There are 11 hidden switches. A switch that is on adds its own fixed numbers to the row, and there is some noise. The rows also spread widely along 11 directions, which tell nothing about the answers.
In the rows, zero is written as 128.
Some rows, each with its switches (1 for on, 0 for off) after it:
[111 126 143 119 124 139 120 126 139 138 128 110 136 136 156 112 101 109
 129 106 134 117 110 125 117 132 115 151 129 122 124 169 122 130 139]	0 0 0 1 0 0 1 0 0 0 1
[143 159 127 197 139 108  99 173 189 180 126 112 114 154 105  99 138 139
 154 108 106 151 123 101 129 190 100 139 111 126 141 165  82 106  80]	0 0 0 1 0 1 0 0 0 1 1
[122  68  74 137 118  99  96  53 151 202  94  50  43 150  80 158 107  60
 166 118 123  70  97 137 153 133 122 148 175 128 149 184 149 145 120]	0 1 1 1 0 0 0 0 0 1 0
[131 118 149  91 130 122 114 101 174 129 152 139 117  96  96 129 132  91
 105 118 181  76 100 136 156 107 179 128 141 157  98 156 131 104 107]	0 0 0 0 0 1 1 0 1 0 1
[ 85 124  85 151 163 113 114 105 144 146 120  89  63 141 132 134  96  87
 158  93 123  98 101 112 138 156 112 141 150  94 143 180 176 163 140]	0 0 0 0 0 0 0 0 1 1 0
[155 128 199 142 112 146 114 152 150 140 132 163 190 142 129 100 152 128
 111 118 123 161 136 118 112 149 106 135 122 174 154 110  38  84  96]	0 0 0 0 1 1 1 0 0 1 0
[ 95 178 144 135 104 162 125 116 104 141 108 120 135 141 167 120 123 121
 141 103 115 165  76 131  83 173  90 136 136 118 151 145 108  87 157]	1 0 0 0 0 1 0 1 1 1 1
[122 157 122 112 112 148 131 144 145 106 163 119 128 123 139 135  98 134
 124 119 147 144 110 124 113 164 112 150 132 160 136 146 119  91 142]	1 0 0 1 0 0 0 0 0 0 0
[131 195 171 115 100 131 131 153 155 135 123  97 148 170 137  88 111 179
 119 120 132 171 100 149 103 166  92 140  89 107  91 180  78  58  88]	1 1 1 1 0 1 0 1 1 0 1
[130 144 142 124 154 134 111  97 137 139 149 149 149 141  79 134 123  70
 127  81 136 112 134 123 147 163 115  86 155 154 131 133 103 116  95]	0 0 1 1 1 1 0 0 1 0 1
[118 165 105 127 205 138 118 118 165 105 177 174 124 106  81 131 121  97
 129  59 156 101 105  99 180 163 146  78 143 112 125 149 168 123  68]	0 0 1 1 1 1 1 1 1 0 1
[146  99  68 113 185 170  98  78 176  94 169 193 141  96  92 181 125  86
 113  80 160  82 118  94 201 126 165 111 170 169 198 104 163  68  79]	0 1 0 0 1 1 1 1 1 1 0
[120 120 156 139 127 123 112 115 124 150 128 128 105  94 150 128 149 101
 134 150 129 119 117 123 107 158 148 143 126 152 147 114 100 147 162]	0 1 0 1 1 1 0 0 0 0 1
[135  86  99 102 169 146 104 106 166 101 180 157 138  79 150 163 109  94
 117 119 156  79 145  91 160 124 179 155 135 163 159 115 150 101 134]	0 1 0 1 0 1 1 0 0 0 1
[149 104  91 159 128  92  93 131 207 191 102  84  97 169 133 111 135 153
 153 141 102 132 114 127 145 147 131 173  82  94 154 170 138  99  78]	0 0 0 0 0 0 0 0 0 0 0
[141  83 123  97 128 100  89  86 168 178 135  86 158 176 124 148  79  63
 151 111 105 106 170 123 130 142 129 143 123 139 126 161 107  97 121]	1 0 0 0 0 0 0 0 0 0 0
[132 153 101 141 152 143 128 158 131 109 151 122  87 103 141 135 144 164
 132 153 134 146 111 124 130 180 123 171 129 135 172  92 121  91 127]	1 1 1 1 0 0 1 0 1 1 1
[111 123 153 159 180 144 115 169 187 106 134 151 128 110 149  73 108 156
 109  85 140 101 114 108 145 128 112 143 119 101 137 185 146 138  77]	0 0 0 1 0 1 1 0 1 0 1
[133 122 119 132 152  80 133 139 144 150 116  53  31 144 115 123 141 177
 147 172 119 127 138 165 138 155 129 162 106  78 109 137 140 134 109]	1 0 1 1 0 0 0 0 0 1 1
[119 195 103 114 174 157 129 135 138 101 189 166 168 135 108 143 101 104
 122  70 158 152 125 104 148 164 128  92 142 147 116 142 134  86 111]	0 0 0 0 1 1 1 0 0 0 1
[131  55 169 100 149  72  99  94 184 157 118  75  87 120 142 114 129 109
 130 155 134  63 136 125 147 105 182 159  90  82  99 159 145 158 108]	0 1 0 1 0 0 0 0 1 1 0
[145 171 116 132 174 129 127 152 168 113 189 168 129 104  76 135 133 120
 117 104 170 126 135 114 168 163 159 101 137 163 111 128 117  98  86]	0 0 0 0 0 1 1 0 0 0 1
[122  55 182  96 144 125 103 153 189  93 170 128 170 108 198 101  69 107
 110 120 145  63 183  77 122 103 138 202 116 148 109 159  97 135 142]	0 0 1 1 0 0 1 0 0 1 1
[122 109 156 122 123 152 102  63 148 192  74 133 165 147 122 103 139  97
 139  75 122 123  61 131 130 116 132  92 118  74 141 170 160 128  86]	0 0 0 1 0 0 0 0 0 0 1
[ 83 124 156 126 145 171 150 102 104  87 102 156 111 112 185 106 119 156
 112 101 134 130  86 139 115 110 104 124 131  98 161 140 167 153 146]	0 0 0 0 1 1 0 1 0 0 0
[129 174 101 142 123 131 116 156 173 137 153 119 107 128 126 127 120 134
 135 109 146 140  84 115 131 162 122 158 128 146 128 178 126  90 114]	0 0 0 1 1 1 1 0 0 0 1

New rows. What belongs after each?
[112  91 174 153 147 101 108 144 105 154 134  82 119 135 194 119 108  88
 146 152  86 120 202 108  88 161 107 186 119 147 147 113  49 158 182]	0 1 0 1 0 1 1 0 0 1 1
[ 93 116 155 120 110 114 140  81 100 146 108  74  59 149 113 135 108  94
 133 117 137 107 113 162 118 125 102 126 161 139 104 171 107 150 156]	0 0 0 0 0 1 0 1 0 1 0
[118 143 164 111 158 118 131 137 133 126 157 121 146 131 131 110 101 113
 125 110 148 124 152 111 126 133 139 125 120 117  82 147 103 126 124]	0 1 1 0 0 1 1 0 0 1 1
[ 62 147 122 161 144 137 133 114 120 133  97 106  40 101 153 102 120 117
 138  93 139  97  48 133 113 143 108 138 152  92 141 194 186 184 159]	0 0 0 1 0 1 0 0 1 0 1
[113 135 220  73 108  98 126 121 139 150 137  79 172 159 149  92  91  97
 128 114 141 122 141 118  93 129 130 135  92  95  32 180  87 139 143]	0 0 1 1 0 0 0 0 0 1 1
[102 150 110 142 132 123 116 121 135 139 148 109  69 108 110 139 129  77
 144 106 146 100  85 112 127 172 119 149 173 158 134 156 121 132 150]	0 0 1 1 1 1 1 0 1 1 1
[110 133 139 109 107  92 123  96 130 185 108  53 103 188 125 122  96  92
 150 117 119 135 120 151 111 143 108 132 118 105  87 191 119 139 136]	0 0 0 0 0 0 0 0 0 0 0
[145 174 141 137 177 122 125 146 174 121 148 138 130 161  77 113 134 154
 118 100 139 145 143 133 167 159 121  91 109 107 102 143 104  83  46]	0 0 0 0 0 1 0 1 1 1 1
[100 125  95 149 158 129 109 106 124 162 136  95  98 147 121 138  87  72
 149  86 119 107 127 123 133 154 104 126 163 134 142 179 132 141 135]	0 1 0 1 0 1 1 0 0 0 1
[104  86 173 155 143 131 119 163 129 105 121 120 107 120 197 103 105 138
 118 160 104 113 187 136  94 147  90 194 125 156 173 115  71 135 159]	1 0 0 0 0 1 0 0 1 0 1
[101 156 127 105 146 124 123  93 113 145 136  86 103 141 116 140 113  83
 137  97 149 115  97 129 129 144 132 115 141 108  97 167 140 123 141]	0 1 0 1 0 1 1 0 1 1 1
[101 168 154  99 117 136 135 101 104 129 136  94 148 164 173 134  97 113
 141  95 117 158 111 118  95 156 101 133 101 106 110 150 117 103 166]	0 0 0 1 0 1 0 1 0 1 0
[138 118 137  97 134 167 134 101 155  99 132 157 153 110 139 125 138 162
 113 107 157 129  84 118 148 114 138 130 112 109 157 107 162  88  99]	0 0 1 1 0 0 0 0 0 1 0
[101 114 103 148 149 152 122 100 137 131 114 120  71 117 112 131 103 115
 129  95 147  93  91 140 144 125 110 124 171 133 150 179 163 144 121]	0 1 0 1 0 1 0 0 0 0 1
[129 145 166  81 142 170 130  93 136  98 158 174 180 121  79 138 110  95
 103  65 180 113 113 118 151 118 124  77 164 154 103 137 121  94  96]	0 0 1 1 1 1 0 0 0 1 1
[102 176 107 123 135 160 132  97  93 116 132 148  96  92 121 155 154 110
 138 112 145 144  63 134 120 174 124 114 163 133 169  98 154 104 157]	1 0 1 0 1 1 0 0 1 1 1
[145 122 104 162 109 152  93  96 139 186  79  99 150 202 129 141 128 124
 149 101  65 168 117 147 115 172  55 147 121 131 222 127  94  46  88]	1 0 0 1 0 1 0 0 1 0 0
[134 170 127  98 102 100 137 118 169 141 132  92  71 117 137 122 162 166
 122 157 157 133  48 154 133 137 176 160  80 105  95 154 148  81 114]	0 0 0 0 0 1 1 1 1 0 0
[117 115 136 175 139 132 109 128 153 167  95 132 110 129 143  98 139 131
 141 116 109 127 112 129 119 144 117 141 121 117 166 153 118 137 112]	0 0 0 0 0 1 0 0 0 0 1
[107 133 134 147 174 179 160 143 111  55 142 185  87  82 124 123 126 175
  91 120 167 125 129 149 149 122 108 114 167 156 169 104 143 143 123]	0 0 0 0 0 1 0 0 0 0 1
[125 156 161 100 126 141 119 113 129 128 165 130 153 128 103 143 118  63
 122  95 150 117 119 117 129 165 126 113 158 173 109 132  73 100 129]	0 0 0 1 0 0 1 1 1 1 1
[141  90 132 144 121 163 109  90 147 164  87 162 132 103 128 118 167 132
 119 117 133 119  65 143 139 107 144 135 137 135 189 119 139  98  94]	0 0 0 0 0 1 1 0 0 0 1
[126 163  97 136 127 128 105 136 185 142 148 155 122  76 139 120 149 126
 146 126 147 129  60  98 127 178 174 150 117 122 152 134 156  97 118]	1 0 1 0 0 0 0 0 1 0 1
[101 139 145 104 111 150 141 126 140  92 131 123 118 111 181 116 110 158
 112 116 157 131  80 121 110 114 128 164 113 118 122 158 158 107 159]	0 0 0 0 0 1 0 0 0 1 0
[133 120 161 114 137 109 118 130 154 143 128 116 144 147 153 109 124 140
 125 135 123 135 154 132 122 131 138 143  83 111 111 139 108 109 118]	0 0 0 0 0 1 0 0 0 0 1
[101 162 111 156 125 130 123 152 141 118 146 113  79 100 163 121 132 129
 140 119 133 130  70  98 108 178 115 182 136 138 161 142 135 127 153]	0 0 1 1 1 1 1 0 1 1 0
[ 93 150 184 119 148 154 139 145 106  76 163 152 133  88 164 112 117 106
 111 107 158 113 122 104 105 152 115 144 154 150 127 117 103 150 169]	0 0 1 1 1 1 1 0 1 1 1
[127 122 190 112 155 198 152 111 104  85 103 202 169  93 139 102 161 189
  95 109 153 148 100 146 130 106 125  96 131 106 168  69 139 100  96]	1 0 1 0 0 1 0 0 0 1 1
[147 148 190 108  94 151 125 102 139 157 113 165 168 114 117 113 171 127
 113 130 147 150  84 145 114 134 155 103 113 147 120 110  83  96 106]	0 0 0 0 0 0 0 1 0 0 1
[118 124 152  94 131 124 132  59 128 163  91 115 111 135 117 123 147 125
 129 121 142 117  78 166 140 102 161  97 107  76 102 149 163 136 107]	0 0 0 0 0 0 0 1 0 0 1
[110  83 165 113 164 145 125  98 140 112 115 144 134  99 170 110 129 130
 124 106 135 100 110 112 134 108 145 127 110  82 151 120 172 157 123]	0 0 0 1 0 0 0 0 0 1 0
[ 88 138 149 146 131 127 133 117 113 149  84  89  85 145 181  93 124 148
 147 118 105 146  76 142  95 144  97 145 109  65 142 166 161 178 149]	0 0 0 1 1 0 0 0 0 0 0
[126 125  99 118 122 153  99  92 155 138 125 126 145 149 127 154 109  86
 137  93 129 115  97 107 137 152 104 150 154 140 168 142 132  87 118]	0 0 1 1 1 0 0 0 1 1 1
[127 126 135 111 129 166 125 108 160 109 127 159 125  80 132 114 149 149
 108 102 172 109  42 114 150 115 154 141 128 119 158 134 168  95  95]	0 1 1 1 0 1 1 0 1 1 0
[150  90 132 119 178 116  98 134 173 121 175 135 143 112 111 139 115  92
 125 133 137  87 183  93 161 149 150 152 134 156 141 102  90 113  97]	0 1 1 1 0 0 1 0 1 1 1
[131 158  79 101 142 122 141 104 120 125 160 105  85 145  94 176 118 118
 130 141 150 137 141 154 150 157 135 123 141 152 117 115 132  96 138]	0 0 0 0 0 0 0 0 0 0 1
[107 128 166 112 136 172 155 102  88  86  76 144 121 133 178 108 152 193
 102 132 132 153  88 166 115 103  95 140 115  79 166  91 156 115 127]	0 0 1 0 1 1 0 0 1 1 1
[109  95 145 102  95 156 124 132 168  92  93 100 121 144 210 104  96 185
  97 140 144 112  93 137 113  83 101 217 106 101 139 173 147  91 140]	0 0 0 0 0 0 0 0 1 1 1
[117  81 129 148 166 146 130 118 146  95 108 113  70 143 123 128 109 152
 110 108 135  95 140 146 160 114  77 147 153 121 178 143 148 127  94]	0 0 0 1 0 1 0 0 1 1 0
[128 192  98 134 136  84 132 131 135 172 149  64  54 145  84 137 143 120
 161 126 142 145  90 136 135 182 134 131 121 108  81 164 128 114 121]	0 0 1 1 0 1 1 0 0 1 1
[113 168 219 134  93 116 151 132  77 160  91  75  76 126 124  89 165 158
 127 157 129 170  85 176  76 159 112 117 115 112  94 133  74 146 145]	1 1 0 1 0 1 0 0 0 1 0
[142 148 191 143 148  89 117 171 151 130 169 118 132 120 148 111 151 127
 132 158 113 144 178 101 106 193 139 155  76 145 122  89  52 123 133]	0 0 0 1 0 1 0 0 1 1 0
[ 98 158 176 146 120 119 142 113  82 151 119  93  74 123 125 116 132 107
 142 133 125 137 113 141  94 167 104 123 147 134 109 135  76 160 162]	0 1 1 1 0 1 0 1 0 1 1
[134 134 196 136 144 124 141 149 158 132 106 128 108 131 120  70 150 193
 108 129 144 132 114 157 133 118 126 120  90  92  98 157 118 135  75]	0 0 0 1 0 1 0 0 0 0 1
[ 96 104  74 139 141 172 137 140 140  72 120 117  72 120 185 131  91 169
 114 126 140 107 100 127 138 114  79 210 161 130 191 147 167 110 144]	0 0 1 0 0 0 1 0 1 1 1
[134  70 122 124 150 120  97  88 166 141 142 127 117 114 121 144 113  75
 129 117 131  72 141 109 157 129 146 151 149 156 162 129 108 109 104]	0 1 1 0 0 1 1 1 1 1 0
[136 200 113 114 136 152 146 143 122  99 132 107 134 196 124 134 118 187
 121 119 129 191 121 148 132 167  66 138 107 104 133 117 115  59  96]	0 0 1 1 1 0 0 0 1 1 1
[ 86  84 120 141 175 127 113 122 148 117 153 122  80  71 159 123  91  84
 139 101 147  56 122  82 137 130 147 163 163 130 140 166 157 178 158]	0 1 1 1 0 1 1 0 0 1 1
[132 129 174 139 144 108 110 138 158 150 134 133 125  99 158 104 152 136
 133 148 125 128 130 103 114 153 171 145  89 117 119 123  92 130 127]	0 1 0 0 0 1 0 1 0 1 1
